All rows are made from the same 12 directions, up to rounding. Whole rows:
(in the rows, 128 means zero)
[[169 165 141 166  79 127  88 119 110  80  97 159  89 131 169 146 193 187
  176 170  73]
 [107 180 108 106 131  48 153 109  98 108 104 157 133  98 170 182 123 159
   75 158 125]
 [113 138 153 110  92 220 121 113 160  93 170 197 164 108  88  78 120 126
  157 174  87]
 [ 71 152 138 155 138 158 106 182 169 170 141 154  84 105 120  93 113 116
  121 197  98]
 [ 94 159 151 128 100 131 117 159 124 153 129 130 103 144 150 141 111 147
  154 140 121]
 [139 123 111 153 136 135 136 166  75 110 180 126  89 133 122  83 165 175
  102 134 126]
 [ 74 203 153 103  89 116 152 125 118 104 137 140 134 176 154 152 118 163
  148 121  59]
 [ 89 162 153 134 189  89 145 135 179 160 120  96 119 158 138 114  96 105
  130 105 107]
 [126  98 152 122 125 135 106 194 113 143 127 171 102 110 153 119 131 155
  158 157 191]
 [148 110  88 202 119 146 129 122 139 139 108  56 110 172 121 156 180  58
  131  80  83]
 [133 145 124 164 116 124 101 145 114 166 141 152 107 153 129 132 110 204
  191 117 129]
 [130 160 142 181 175 119 121 124 195 127 115 213 146 120 143 120 128 138
  191 151 111]
 [ 85 146  81 136 169  77 130 120 159 187 114 178 154 138  99 153  73 174
  135 120 100]
 [111 126 109 118  73  82 131  80 117  85 126 117 161  86 139 166 106 101
  154  89 136]
 [121 162 102 125 180  87 124  98 166 143  91 196 147 122 112 139 115 182
  107 172  73]
 [159 145 163 144 208 167 159 158 146 134 141 143 116 134 145  86 162 101
   71 175 157]]

Rows cut short, each followed by the rest of it:
[ 91 128 132  98  84 114 118 106 141 107 114  87 127  99 127 138 111  81] => [120 128 102]
[107 176  64 179 119 166 163 125  97 200 164 102 125 152 101 168 114 112] => [ 49 136 104]
[102 152 156  76 115  67 123 116 112  97 112  60  93 136 148 118 121 148] => [109 117  87]
[165 117 130 107 175 104 125 151 102 138  94 112  90 150 141 123 166 172] => [ 70 156 132]
[ 96  92 113 148 127 109 108 163 136 144 130  58  82 151 110 102 133 107] => [144  86  96]
[134 168  91 158  98 137 128  87  99 151 156  97 120 104 109 143 107 134] => [ 85 141 114]
[108 138 163  70 145 115 151 136 133 120 112 129 141 124 152 135 115 107] => [ 92 145 152]
[104 113 115 131  89 159 130 135 121 136 168 170 167 152  99 130  96 156] => [200  82 130]
[147 165 112 170 126 136 159 126 102 145 141 185 163 174 151 182 132 168] => [165  99 146]
[115 186 135 125  97 162 126 156  87 178 135 137  90 123 151 157 118 160] => [ 71 203 138]
[158  84 124 139 141 113  75 119 154 183  95 114 114  85 115 131  90 125] => [155 134 187]
[130 140 112 164 180  82 129 133 134 144 145 143 117 126 124 105 115 169] => [139 115 132]
[173  64  78  92 119 146 111  79 114 130 116 147 173  90  68 135 116 141] => [ 96 132 153]
[164 139 114 124  63 155 133  94  89  92 117 184 169 112 149 190 152 142] => [139 146 145]
[177 109 108 154 159  97 151 112  96  74 159 153 150 126 131 107 161 163] => [144  86 155]
[134 116 131 164  70 210 105 132 152 175 123 153 150 118 124 169 109  75] => [182 138 166]
[174 113 112 111 141 126 161  94  98 109 125 114 168 177 120 150 149 143] => [117  72 134]
[134 139 116 153  95  98 119 127 106  96 125 176 131 104 160 157 144 160] => [171 131 138]
[172 121 125 190 129 122 103 117 108 114 162  52  75 131 118  77 154 140] => [151  93 117]
[ 59 184 164 145 105 151 128 153 177 156 124 128 116 162 148 140 105  94] => [171 136  75]
[146 104 114 174  99 217 144 160 112 144 159 143 143 155 120 141 159  85] => [144 114 156]
[135 151 160 154 128 126  97  90 164 116 166 133 128  92 113  72  84 149] => [200 121 127]
[120 154 173 138 135 183 161 149 146 120 143 100 126 181 147 115 154  72] => [128 116 109]
[108 161 118 148 118 142 153 108 123 113 172 105 133 130 114 111 122 108] => [109 115  95]
[118 152 161 133 145 147 182 154 136 107 120 114 139 168 178 153 167  51] => [105 116 137]
[149 156  91 185 160 147 116 101 158 153 118 137 116 140  95 119 150 142] => [103 160  55]
[ 67 114 100 165 111 104 113 166 147 126 137 122 101 132 116 115 132 116] => [168 105  74]
[136  91 122 163 173 122 105 138 197 171  69 107 119 132 125 140 136  62] => [143 123 129]
[118 135 107 119 112 132 161 131  73 133 175  96 129 119 123 132 114 121] => [ 72 113 161]
[158 149 164 134 132 127 129 101 155 121  89 132 146 121 169 163 132  90] => [148 136 157]
[117  84 117  96 103 129 117 117 136 113 101  65 125 141 104 129 140  83] => [116  99  91]
[101 154 155 124 130 108 124 134 131 149 161 120 123 152 127 105  76 173] => [183  91 132]
[116 149 159 115 144 132 129 178 108 111 140 118  70 133 151  85 164 152] => [ 85 179 107]
[158 124 101 103 162 141 128 118  98 153 133  98 107 157  82  99 140 185] => [ 47 149  91]
[136 102 131  90  48 128 101 103  94  95 115  80 121 111 128 146 130 123] => [142 112 127]
[165  67 105  91 103 161 134 108 104 130 103  88 158 147 104 161 145  89] => [ 97  96 152]
[ 74 122 155  93 149 143 172 176 133 110 179 185 164 130 132  96 104 116] => [139 117 165]
[116 128 120 115  96 152 107 138 114 173 135 158 136 155 105 144  92 190] => [168 123 126]
[168 116 104 121 103 157 122 128  80 124 120 140 121 146 120 147 168 172] => [100 149 118]
[150 119 119 112 121 183 135 150  98 193 108 113 127 190 119 171 136 140] => [ 92 132 142]
[113 118 136 126 136 179 145 140 153 104 143 115 132 163 102  89 161  88] => [116 124  71]
[121  96 127 184 159  95 102 180 144 127 139 122  77 105 139  83 147 123] => [168 120 145]
[ 86 186 136 161 128  72 132 126 142 129 134 107 107 158 153 135 110 149] => [173  93  78]
[109 118 120 186  91 137 109 162 135 120 149 185 126 103 144 134 132 126] => [212 123 147]
[ 85 152  99 136  99 156 146 116 142 128 145 168 158  87 114 149 112  83] => [ 95 166 110]
[ 40 135 102 134 128  63 156 157 136 153 145 132 147 136 137 159  73 110] => [160  67 136]
[ 94 123 144  74 159 127 170 139 133  68 158 150 158 166 109  76 144 142] => [115 106  78]
[148 118 147  75 100 192 102 100 132  98 132 152 132  67  95  87 132 127] => [ 78 215 117]
[ 46 133  92 104 101 117 134 149 115 125 176 154 132 129  82 101  93 171] => [127 121  67]
[170 140 167  81 104 130 111  85 101 133 119  65 121 147 130 129 104 162] => [129 110 145]
[163 130 143  69 149  58 140  78 102 118  89  59 138 163 144 155 115 158] => [106  73 140]
[170 152 168 114 181 120 110 135 140 137 104 197 119 128 149 110 133 210] => [139 186 147]
[106 141  56 144 122  93 191 128  73 134 144 151 173 159 136 203 132 133] => [ 90  78 138]
[135 104 154  90 139 150 134 162 123 189 100 124 140 168 143 165 104 122] => [130 115 196]
[113  92 118 120 112 170 135 178 127 105 108 161 126 139 133 137 187  92] => [109 158 107]
[122 136 134 163  99 180 106 162 121 143 172 188 112  74 128 105 117 140] => [150 186 168]
[133 115 114 151 140  69  61 104 184 148  60 135  96  38 133 139 110 112] => [135 187 130]
[ 94 138 145  76 113  93 182 129 105  68 134 145 171 125 170 158 129  98] => [116 101 154]
[142  86 109 130 145 162 120 109 151 141 152 142 161 129  69  92 106 130] => [151 103 130]
[158 145 127 170 134  97  93  99 159 124  93 178 132 115 144 148 131 168] => [198 136 116]
[108 168 152 102 122  86 123 105 122 121 133  75 104 135 135 113  99 156] => [124 115  97]
[125 138 125 121 160  67 142 126 141  92  74 120 124 184 155 152 177 142] => [131 102  59]
[156  90 109 113  83 178 131 131 106 142 110 213 190 116 133 198 127 125] => [154 137 203]
[184 104 100 176 120 123 108 146  83  94 115 106  73 124 145 124 214 146] => [106 146 115]
[111 115  42 143  45 115 131 133  72 109  92 171 139 105 142 229 175 123] => [ 95 151 103]
[120 127 128  70 128  45 122  99 112 123  91  98 132 125 140 157  95 164] => [121 101 133]
[ 96 114 145  94 174 117 116 145 170 185 112 103 114 116 107 103  78 108] => [ 97 147 144]
[105 100 130 103 181 121 128 179 135 167 132 124 107 156 105  90 116 155] => [107 128 130]
[117 133 170  71 111 155  91 100 179 148  89 134 142 141 104 122  88 142] => [162 150  89]
[ 94 200 128 154 116 101 145  87 150 123 129  99 128 114 148 153 108  89] => [111 132  84]
[102 119 115 149 177 132 164 151 161 131 143 164 157 136 120 117 131  87] => [123 115 131]
[108 115  98 190 104 153  97 139 155 204 129  96 110 117 106 149  93  81] => [158 115 140]
[158 160 150 133 125 111 134 103  93 123 171 141 138  98 149 121  91 174] => [149 119 198]
[104 134 140 102  51 169 140 138  98  78 137 115 125 118 148 145 160  83] => [107 148 109]
[123  96 119  87 136 106 103 100 183 140  48 151 159 109 116 167 114 101] => [128 148 113]
[128 121 164 110 124 126 108  99 166 141 129 123 153 106 121 116  69 115] => [187 105 166]
[114 154 147 102 143  95 116 132 128 164 105  83  87 105 146 133 100 127] => [ 74 166 141]
[ 79 190 159 167 167  76 151 165 145 123 148 104  84 145 176 107 128 118] => [136 119 104]
[110 121  97 145 137  53 125 114 130 113 128 131 132  93 132 135 109 135] => [146  99 135]
[146 124 120 124 172 119 109 145 122 168 120 122  92 136 108 101 127 182] => [ 90 160 122]
